The groups are shells around one centre, one inside the other: the same stretched ball of 5 dimensions in 6 sizes.
In the rows, zero is written as 128.
Some rows, each with its group after it:
164; 86; 192; 128; 156; 123; 120; 120; 96; 138; 174; 96; 104 : V
179; 100; 137; 122; 151; 127; 123; 118; 165; 178; 170; 144; 91 : N
189; 98; 136; 117; 118; 141; 129; 123; 127; 177; 145; 146; 109 : C
157; 95; 215; 141; 152; 129; 135; 131; 84; 140; 187; 115; 68 : V
152; 120; 86; 115; 96; 170; 117; 126; 124; 180; 139; 123; 169 : U
160; 115; 111; 119; 126; 155; 120; 124; 143; 174; 161; 131; 123 : V
149; 112; 167; 137; 97; 158; 138; 139; 68; 165; 152; 128; 121 : N
173; 116; 90; 111; 119; 162; 120; 123; 155; 180; 152; 142; 125 : C
170; 100; 181; 133; 145; 132; 134; 129; 119; 161; 178; 139; 68 : G
150; 113; 153; 138; 116; 145; 134; 133; 112; 179; 164; 139; 110 : Y
144; 122; 169; 140; 123; 164; 140; 142; 96; 159; 182; 137; 75 : C
127; 128; 147; 136; 117; 175; 131; 140; 89; 153; 177; 114; 113 : U
138; 102; 180; 139; 114; 142; 128; 132; 63; 153; 159; 99; 140 : U
174; 103; 149; 121; 147; 143; 125; 123; 137; 159; 174; 132; 84 : V
113; 141; 97; 132; 70; 197; 128; 144; 79; 175; 145; 115; 178 : N
169; 89; 216; 133; 159; 128; 131; 127; 86; 132; 185; 110; 64 : C
195; 77; 174; 121; 144; 107; 124; 114; 125; 167; 152; 129; 104 : N
127; 116; 157; 133; 106; 168; 125; 136; 58; 144; 160; 90; 149 : Y
159; 108; 181; 133; 127; 154; 137; 136; 84; 149; 172; 128; 81 : Y
174; 113; 109; 121; 115; 149; 128; 125; 152; 193; 151; 157; 114 : G
131; 120; 115; 130; 80; 168; 124; 134; 81; 177; 136; 110; 186 : C
141; 126; 115; 132; 80; 172; 134; 139; 97; 187; 142; 139; 150 : V
153; 94; 172; 133; 128; 128; 123; 124; 91; 159; 158; 104; 136 : G
136; 113; 166; 143; 104; 149; 135; 137; 80; 171; 159; 123; 129 : N
192; 93; 159; 123; 137; 127; 131; 122; 134; 173; 159; 150; 83 : Y
167; 123; 111; 126; 106; 163; 136; 134; 143; 193; 155; 167; 100 : Y
189; 75; 220; 131; 183; 99; 128; 116; 125; 143; 189; 122; 48 : N
155; 110; 111; 117; 112; 156; 116; 123; 118; 169; 147; 113; 157 : V
158; 111; 177; 134; 122; 157; 139; 138; 85; 153; 171; 134; 79 : C
156; 112; 161; 138; 108; 148; 140; 136; 99; 177; 159; 145; 102 : C
124; 123; 140; 132; 105; 175; 124; 137; 73; 151; 162; 98; 149 : U
144; 117; 120; 124; 120; 160; 119; 127; 118; 165; 161; 113; 141 : V
135; 131; 137; 135; 80; 187; 139; 146; 67; 167; 152; 132; 129 : N
142; 90; 207; 139; 145; 124; 123; 126; 69; 136; 175; 84; 119 : Y
150; 133; 75; 118; 86; 184; 126; 134; 131; 190; 142; 145; 150 : G
151; 101; 148; 123; 112; 149; 119; 125; 81; 153; 147; 97; 157 : Y
152; 105; 143; 122; 134; 150; 117; 124; 108; 150; 165; 102; 130 : U
164; 128; 95; 119; 106; 175; 130; 133; 145; 186; 156; 158; 109 : U
156; 99; 205; 138; 154; 134; 133; 131; 94; 141; 189; 116; 67 : G
173; 103; 153; 125; 117; 146; 132; 129; 105; 167; 154; 136; 106 : G
149; 95; 198; 140; 135; 128; 130; 129; 79; 151; 171; 107; 110 : G
159; 133; 61; 115; 76; 185; 127; 133; 139; 201; 131; 157; 157 : U

New rows. What belongs after each?
123; 124; 146; 134; 111; 175; 126; 138; 75; 149; 169; 100; 136 : U
163; 116; 99; 121; 83; 161; 128; 129; 117; 194; 129; 144; 160 : V
173; 116; 109; 124; 88; 159; 136; 132; 128; 199; 136; 165; 126 : N
156; 97; 152; 128; 121; 132; 121; 122; 103; 167; 151; 110; 147 : G
156; 102; 133; 119; 133; 145; 114; 120; 117; 156; 159; 102; 143 : C
170; 107; 156; 130; 137; 139; 133; 128; 134; 173; 172; 147; 78 : G
148; 114; 110; 124; 118; 150; 118; 124; 136; 179; 155; 121; 150 : N
129; 134; 120; 130; 101; 186; 130; 141; 96; 163; 165; 122; 130 : V
143; 135; 68; 117; 58; 195; 126; 137; 99; 190; 122; 135; 188 : N
134; 102; 216; 141; 148; 146; 130; 135; 54; 121; 190; 85; 90 : N
141; 133; 78; 122; 94; 178; 123; 132; 136; 190; 149; 137; 156 : C
123; 139; 99; 133; 58; 195; 134; 145; 75; 184; 136; 130; 174 : N
172; 117; 113; 118; 113; 164; 129; 129; 134; 177; 154; 148; 108 : G
154; 127; 110; 129; 101; 168; 134; 135; 132; 190; 156; 155; 115 : V
145; 120; 137; 125; 115; 173; 127; 135; 94; 153; 164; 116; 120 : G
144; 113; 127; 124; 91; 166; 123; 131; 76; 163; 139; 106; 170 : Y
161; 87; 235; 139; 169; 121; 132; 128; 78; 125; 194; 102; 57 : C
136; 134; 124; 138; 91; 178; 139; 144; 106; 185; 160; 150; 117 : N
139; 106; 199; 145; 138; 139; 134; 135; 82; 149; 184; 112; 90 : U
148; 125; 129; 129; 94; 178; 135; 140; 92; 170; 154; 138; 120 : G
136; 107; 201; 141; 127; 151; 134; 138; 55; 136; 177; 101; 101 : U
164; 84; 198; 135; 155; 110; 124; 120; 104; 152; 173; 107; 102 : V
137; 117; 173; 142; 106; 162; 138; 142; 67; 158; 166; 122; 110 : U
152; 125; 112; 120; 109; 178; 126; 133; 114; 165; 159; 130; 121 : V
137; 104; 163; 133; 107; 150; 124; 131; 61; 151; 151; 92; 159 : Y
158; 120; 134; 131; 103; 163; 137; 137; 111; 180; 156; 151; 106 : G
139; 118; 164; 131; 124; 171; 130; 138; 77; 140; 176; 108; 102 : Y
162; 101; 126; 120; 126; 137; 116; 119; 130; 172; 151; 117; 146 : V
153; 111; 149; 130; 98; 158; 132; 134; 81; 167; 147; 126; 133 : G
158; 92; 180; 130; 155; 124; 120; 121; 110; 147; 176; 102; 106 : G
157; 123; 120; 132; 99; 162; 137; 136; 127; 193; 154; 159; 112 : Y
167; 115; 148; 129; 127; 155; 137; 134; 128; 172; 171; 153; 75 : U
125; 109; 191; 145; 118; 148; 131; 137; 56; 147; 171; 96; 128 : C
114; 128; 169; 145; 104; 177; 135; 146; 54; 147; 175; 105; 122 : N
143; 124; 117; 133; 99; 163; 131; 135; 118; 187; 154; 140; 134 : V
147; 115; 162; 132; 110; 166; 134; 138; 73; 151; 163; 119; 111 : V
177; 101; 164; 129; 140; 134; 133; 126; 131; 171; 170; 147; 75 : G
169; 113; 98; 116; 122; 151; 119; 121; 156; 185; 153; 140; 130 : U
138; 134; 60; 119; 59; 188; 123; 134; 110; 198; 121; 133; 201 : N
146; 112; 104; 121; 84; 160; 118; 127; 96; 180; 128; 111; 193 : N
143; 105; 201; 143; 143; 139; 134; 134; 84; 145; 187; 113; 82 : V
163; 95; 192; 139; 155; 119; 132; 126; 121; 161; 183; 129; 75 : C
190; 111; 87; 113; 103; 150; 127; 122; 165; 205; 135; 170; 126 : N
154; 113; 157; 137; 116; 149; 136; 135; 106; 174; 165; 141; 101 : G
149; 128; 82; 122; 96; 171; 124; 131; 141; 193; 147; 143; 150 : U
131; 135; 109; 135; 81; 181; 135; 142; 102; 187; 151; 141; 144 : Y
194; 81; 164; 120; 139; 113; 124; 115; 129; 171; 150; 134; 107 : C
197; 77; 196; 126; 174; 100; 127; 114; 142; 158; 178; 135; 58 : N
139; 108; 163; 138; 109; 145; 129; 133; 80; 165; 157; 112; 140 : V
133; 140; 88; 125; 91; 192; 127; 139; 117; 179; 156; 134; 143 : Y
125; 118; 160; 139; 102; 164; 130; 139; 62; 155; 161; 102; 144 : V
141; 108; 182; 143; 106; 147; 137; 138; 66; 163; 160; 120; 120 : N
161; 117; 105; 120; 86; 169; 128; 131; 107; 182; 134; 137; 152 : G
135; 113; 193; 147; 116; 151; 140; 141; 66; 155; 174; 119; 100 : N
145; 91; 189; 134; 137; 128; 120; 124; 74; 142; 165; 85; 136 : Y
131; 101; 193; 143; 122; 139; 128; 133; 58; 146; 166; 91; 135 : C
